Each new row is followed by what is left after taking away its nearest point in the smallest flat space through zero that holds the last named rows.

z_678, 3 rows:
20 8 -11 12 -8 -2 13 9 -27 -23 -7 17 0 2 1
-3 11 0 20 0 -3 -2 -22 -6 -8 -30 8 14 13 9
-3 -23 -2 14 22 32 -8 34 -26 5 -22 -4 5 45 -2
New rows:
4 10 -19 -7 -2 17 -2 -5 2 3 29 12 -11 0 -18 | -1 12 -17 1 1 19 -6 -14 2 4 14 12 -4 9 -14
-32 13 4 -9 6 -12 12 -5 -3 0 2 -8 -2 17 0 | -25 13 1 -9 3 -12 16 2 -10 -5 6 -4 -5 15 -1
-6 10 -1 8 14 -11 2 -3 8 6 -10 -2 28 26 15 | 3 9 -4 -3 8 -14 9 9 7 3 10 -1 18 12 10
-6 -10 0 5 -1 -5 4 -31 1 -4 -12 3 2 -3 -22 | -2 -17 -2 0 1 1 6 -15 -4 -3 -3 2 -3 -2 -26
-2 -5 2 6 -2 4 12 3 -9 -1 -6 15 -8 5 3 | -7 -5 5 1 -2 2 10 -2 0 4 -2 11 -9 0 3

z_635:
14 -1 -6 2 7 -3 -1 -9 2 -7 18 10 3 13 -16
2 4 -24 10 -21 -18 5 16 7 -31 -21 -1 -13 5 -8
-2 -10 -7 4 -14 -8 23 14 33 9 5 -1 -1 4 -2
New rows:
2 2 -10 0 -8 -3 -20 6 0 -1 11 21 8 -20 -6 | -1 1 -8 -1 -10 -2 -17 9 3 3 9 19 8 -23 -2
-9 -18 -9 -3 18 22 -3 -16 6 -14 5 -12 -14 -20 15 | -5 -19 -15 0 15 17 1 -14 12 -19 7 -10 -15 -15 9
1 -6 9 16 -14 -18 21 10 -17 -8 6 0 7 5 -9 | -2 -5 16 13 -9 -13 17 7 -23 -1 7 -1 9 1 -4
-6 15 -12 -15 21 11 12 -4 3 -19 7 -9 8 14 7 | -10 14 -11 -15 18 11 15 0 6 -16 3 -12 7 11 11
-8 -8 2 -2 13 -3 -8 16 12 -2 -13 -19 9 -22 -4 | 0 -8 -1 -1 18 -4 -10 10 11 -6 -3 -13 11 -15 -13

z_982, 3 rows:
4 31 -19 6 -28 -7 -9 7 10 -32 10 5 12 15 -10
18 -2 -24 -5 -31 -12 6 -5 -6 9 -9 2 -24 4 -18
3 16 -18 9 1 -18 -5 -14 13 31 9 -23 8 -18 -9
New rows:
-4 -2 -16 -2 -15 9 -22 -11 -3 9 8 1 -14 -17 -19 | -11 -4 -4 -2 -5 17 -23 -6 -4 -1 9 5 -7 -14 -11
-12 15 -14 18 -16 -11 18 -13 -19 10 -19 13 4 -11 -18 | -20 11 -1 18 -3 -3 17 -9 -20 2 -18 16 11 -10 -9
-17 -6 -21 -9 -17 11 17 -5 -17 18 16 -5 1 2 -15 | -23 -4 -12 -8 -9 17 15 -1 -15 8 19 -3 10 4 -8

z_384, 3 rows:
-14 37 15 -5 25 -14 -14 4 0 2 -4 3 -24 6 5
-9 37 -21 3 12 1 16 -26 4 15 18 23 -3 5 -1
-1 37 -11 5 20 -10 -20 -24 -18 -8 -22 1 -4 10 36
New rows:
7 -7 9 14 7 0 -3 -7 -10 -1 4 5 -7 9 13 | 6 -9 10 13 5 1 1 -4 -6 2 9 7 -8 8 6
3 -12 7 -13 -5 -1 -7 3 4 4 -4 -3 9 14 -4 | 1 -2 3 -12 -1 -2 -5 -3 4 7 -2 2 8 16 -2
-17 2 -12 5 -32 11 4 10 -4 26 3 7 -9 -3 -1 | -16 5 -8 5 -28 7 -6 11 -9 21 -7 2 -12 -1 8

z_238 (3 x 15):
-1 12 15 3 -12 20 -22 13 16 3 -16 -8 18 -12 -13
-14 -10 6 -3 -3 -3 -20 12 2 -23 -14 -28 6 15 -8
4 15 21 4 6 -5 11 19 9 -29 -37 -19 -22 -23 -8
New rows:
-1 -11 4 -3 -2 6 0 24 0 -3 -22 32 -1 3 -6 | -3 -16 0 -4 -1 3 0 21 -3 -3 -17 32 -1 9 -4
-5 -4 -11 0 1 -20 -9 -11 -5 -17 -8 3 -8 2 7 | -2 3 -8 2 -4 -10 -13 -10 1 -7 -8 9 0 -6 4
-4 0 3 0 3 -12 -6 11 4 -1 11 -18 7 12 -1 | 2 7 4 2 4 -10 2 9 5 6 11 -9 3 2 0
-13 2 -4 3 -6 -22 -1 -5 -20 -3 5 -7 9 -2 -2 | -9 9 0 5 -8 -16 0 -3 -16 1 1 -3 10 -11 -4
-5 1 5 -19 -16 -1 -1 -17 -21 -7 2 8 11 1 -11 | -3 5 8 -18 -15 -2 3 -15 -19 -10 -3 7 6 -5 -12
-4 3 2 10 25 -15 -13 -4 -10 2 -3 -19 3 -2 -10 | 0 7 1 11 24 -11 -11 -7 -9 11 1 -11 5 -7 -9

z_519 (3 x 15):
25 5 -11 9 15 32 4 24 1 -12 6 17 -7 -3 14
35 4 16 11 -1 17 15 20 -3 -31 18 -17 19 -3 6
15 -6 13 -22 17 27 1 38 6 -6 0 13 6 3 12
New rows:
-4 -8 -12 4 -8 16 -5 -12 -14 21 17 11 5 19 3 | 0 -10 -3 0 -10 15 -2 -8 -14 16 20 4 13 20 2
-3 -7 12 8 -3 17 4 -7 -4 13 -11 8 -14 -18 9 | -1 -8 19 7 -7 13 6 -7 -5 9 -9 0 -8 -18 7
-21 -19 -19 -6 -8 -18 18 -12 1 19 14 5 -19 -2 15 | -5 -19 -8 -7 -6 -8 24 2 1 6 21 -1 -9 -2 19
3 8 -7 -8 15 -18 9 -6 4 7 -6 -17 -2 17 -7 | 10 9 -9 -6 19 -10 10 0 4 4 -4 -13 -4 16 -3
8 0 -20 3 -1 5 8 22 -14 -19 13 -12 20 0 -11 | -8 -3 -25 -5 0 -3 1 15 -12 -5 4 -4 13 2 -14
12 17 -17 -12 9 14 8 -13 -22 7 -14 6 10 15 7 | 10 15 -10 -15 5 8 9 -15 -22 6 -13 -1 16 16 4

z_813 (3 x 15):
10 18 8 8 22 -19 22 2 45 0 -12 -7 -7 3 8
-7 -13 -6 7 6 24 -4 -6 27 15 -1 -4 -7 25 1
1 3 26 17 -35 32 8 -11 15 -3 -5 -6 -7 8 -24
New rows:
-12 7 -1 5 0 3 8 17 -6 7 7 -14 -16 -17 -9 | -13 4 -4 5 4 5 6 17 -3 10 7 -14 -17 -13 -7
0 15 8 3 11 6 -14 -19 6 -5 -5 22 4 -14 2 | -2 12 6 3 11 9 -17 -19 5 -3 -4 22 4 -12 2
-22 -7 2 -1 21 9 21 -12 -14 -22 -10 -11 -5 -11 -3 | -23 -9 1 0 22 12 20 -13 -11 -20 -10 -12 -6 -8 -3
2 -4 13 14 12 -16 -17 6 21 19 -11 -6 -21 -1 12 | 0 -7 15 12 -3 -11 -23 5 -1 14 -7 -3 -18 -8 5
12 -6 7 4 9 3 14 18 -3 -3 3 -10 1 14 1 | 11 -8 6 3 6 4 12 18 -10 -4 4 -9 2 13 0

z_629, 3 rows:
22 2 -8 1 -1 9 2 11 17 16 -4 34 -13 0 19
-14 2 -19 -9 1 -7 -16 -5 -4 7 9 -4 8 -24 8
20 -12 -8 -22 7 -18 5 -13 16 0 10 -10 -3 13 -6
New rows:
21 14 15 24 -5 -3 -14 -1 39 12 -2 -11 17 14 4 | 9 16 11 24 -5 -4 -21 -3 32 12 0 -17 23 4 4
-2 13 8 12 8 -8 11 6 24 -4 11 -6 -6 8 1 | -9 15 3 12 7 -8 6 6 21 -2 13 -6 -3 -1 4
11 -3 14 -18 -1 -20 -7 32 19 -21 9 -4 -24 3 4 | -3 2 14 -11 -3 -16 -13 35 9 -21 8 -5 -19 -8 6
0 -3 6 8 -14 13 -15 17 -27 4 21 5 -3 25 17 | 3 -7 0 -2 -11 4 -16 10 -23 4 27 -2 -2 25 15
3 -13 -15 9 1 11 7 -6 -11 3 9 11 0 11 -2 | -1 -13 -16 8 1 9 5 -8 -13 2 10 7 2 9 -3

z_483 (3 x 15):
6 -14 -6 0 -4 -7 34 -8 0 -15 7 -17 -17 0 3
-7 1 36 -41 -25 -19 1 -18 -19 21 -7 -13 -6 -16 5
3 -9 10 -24 -3 -4 -22 -6 -10 -17 -12 -1 -8 -21 -11
New rows:
12 6 -19 -2 2 12 15 12 5 -3 -16 8 11 -6 4 | 10 6 -11 -11 -3 8 14 8 1 2 -18 6 10 -10 5
13 -11 -6 4 5 -9 2 -7 -7 -8 -4 20 17 17 -4 | 12 -11 0 -2 0 -13 4 -10 -10 -4 -5 17 16 15 -2
13 -16 -20 20 -12 -17 -6 -12 11 24 -12 -12 32 7 0 | 16 -22 -18 11 -13 -19 -10 -15 7 13 -16 -15 26 -2 -4
-20 3 -1 11 7 5 -12 -20 -9 1 19 3 7 10 17 | -17 -3 -1 5 6 3 -11 -23 -11 -9 17 -1 1 4 14
0 23 14 14 -14 -10 5 1 -8 12 2 -14 -39 6 13 | 3 21 7 18 -5 -4 -12 6 -6 0 -2 -6 -37 2 6
-12 26 -8 -1 -15 -2 -4 -7 -4 6 15 7 8 -3 -2 | -8 19 -13 -1 -13 -2 -1 -8 -4 -8 15 4 1 -7 -5

z_993, 3 rows:
-7 0 -3 7 -16 -5 19 -10 11 -8 -7 -11 -6 -10 -14
-45 12 6 15 10 9 28 16 -10 12 -18 5 23 5 6
-16 19 5 20 22 -20 -8 -9 9 3 -13 -7 8 -6 -16
New rows:
9 3 -1 15 7 -11 9 -9 9 -5 19 6 23 6 -11 | 10 -1 -2 10 2 -5 13 -5 5 -5 21 9 23 8 -6
-15 -16 10 -13 -8 -3 3 4 18 0 -11 -1 0 -6 18 | -11 -13 11 -12 -1 -8 -7 2 19 1 -10 -1 0 -6 16
-2 -14 -7 -4 -19 -18 1 22 5 15 0 5 -10 19 18 | -5 -7 -6 3 -13 -27 -3 16 11 14 -4 1 -10 15 10

z_162, 3 rows:
38 14 13 -16 8 26 16 -3 -12 9 -28 5 -25 2 -12
-2 2 -37 -34 12 9 11 19 -7 -10 -15 27 2 -15 -10
0 -3 -19 -9 12 -1 14 23 8 11 -10 7 -13 -3 -3
New rows:
2 8 -19 1 17 -17 22 6 -13 5 -15 11 17 21 -14 | 3 9 -6 10 11 -18 16 -5 -14 4 -9 4 20 25 -11
3 13 -9 14 -9 -21 1 -10 19 -3 -11 -19 -1 -11 -11 | 6 15 -12 6 -8 -16 2 -11 14 -7 -15 -14 0 -14 -14
16 -11 -17 -5 14 -13 -16 15 16 16 2 -20 -9 8 -17 | 18 -7 -12 -10 7 -7 -24 0 5 3 4 -17 2 6 -19
12 -5 4 -22 10 -17 -22 2 10 13 7 -12 -4 -11 -10 | 12 -4 5 -23 9 -16 -24 -1 8 10 7 -11 -1 -12 -10
-8 -9 14 6 -22 -2 16 5 5 -21 0 9 -15 -12 17 | -6 -8 13 3 -21 0 18 6 4 -21 -3 11 -17 -13 16
12 -14 18 -1 17 15 13 -2 0 -16 15 9 0 -20 1 | 6 -17 15 4 18 9 13 3 5 -13 18 7 0 -19 3

z_953, 3 rows:
-5 -13 -7 3 -12 11 1 14 -9 18 -2 -10 -39 -11 -5
-8 5 -45 30 -15 2 18 18 -1 12 -8 8 -18 8 10
40 -9 -42 -2 7 27 16 -2 -17 12 0 2 -25 8 16
New rows:
9 26 -12 3 2 -1 3 12 7 9 8 3 3 -7 -3 | 9 23 -2 -3 3 0 -1 10 6 9 9 -1 1 -11 -7
-7 -1 3 5 -4 2 9 -3 2 0 23 -30 7 -4 9 | -4 0 -1 6 -3 3 11 -3 1 0 23 -29 7 -2 11
-12 10 -10 4 -3 0 4 1 4 -4 5 -6 -6 -5 25 | -8 7 -1 -4 1 2 0 -3 3 -6 7 -9 -5 -7 23
-17 -11 -5 14 5 7 7 -17 19 17 -12 -4 -3 -1 14 | -11 -12 2 7 10 8 4 -22 18 15 -10 -5 1 -2 13
-15 3 -10 18 -18 4 -15 22 2 -9 -3 12 -6 -4 -8 | 4 0 -3 3 -6 11 -18 10 -2 -14 1 11 1 -3 -6

z_880 (3 x 15):
-3 -5 -18 21 -1 26 -12 8 8 37 -4 -36 5 -1 23
-29 31 23 4 21 43 4 -8 15 1 8 -26 -24 9 0
-38 2 -1 29 10 21 7 -10 -7 8 -8 -31 -21 10 10
New rows:
14 4 18 8 -27 3 2 8 6 -12 3 -5 -9 -2 8 | 11 1 16 12 -28 1 3 7 3 -12 1 -7 -10 -1 9
-11 -25 -2 -12 -23 12 6 -1 9 -4 -2 20 10 8 4 | -16 -20 1 -10 -20 20 6 -2 12 -2 -1 14 6 9 5
7 1 -2 23 3 -3 -2 -16 15 2 -18 12 15 1 -1 | 5 6 3 21 6 1 -1 -17 17 0 -16 12 12 2 -3
5 -3 11 5 -7 -4 12 8 -7 7 16 -2 14 -13 12 | -1 0 15 6 -4 -2 15 5 -8 3 16 -2 9 -11 10
26 10 -16 -7 10 11 -2 -14 3 9 -7 28 -38 -5 -16 | 21 4 -23 3 8 11 -2 -14 -1 15 -11 21 -38 -4 -11
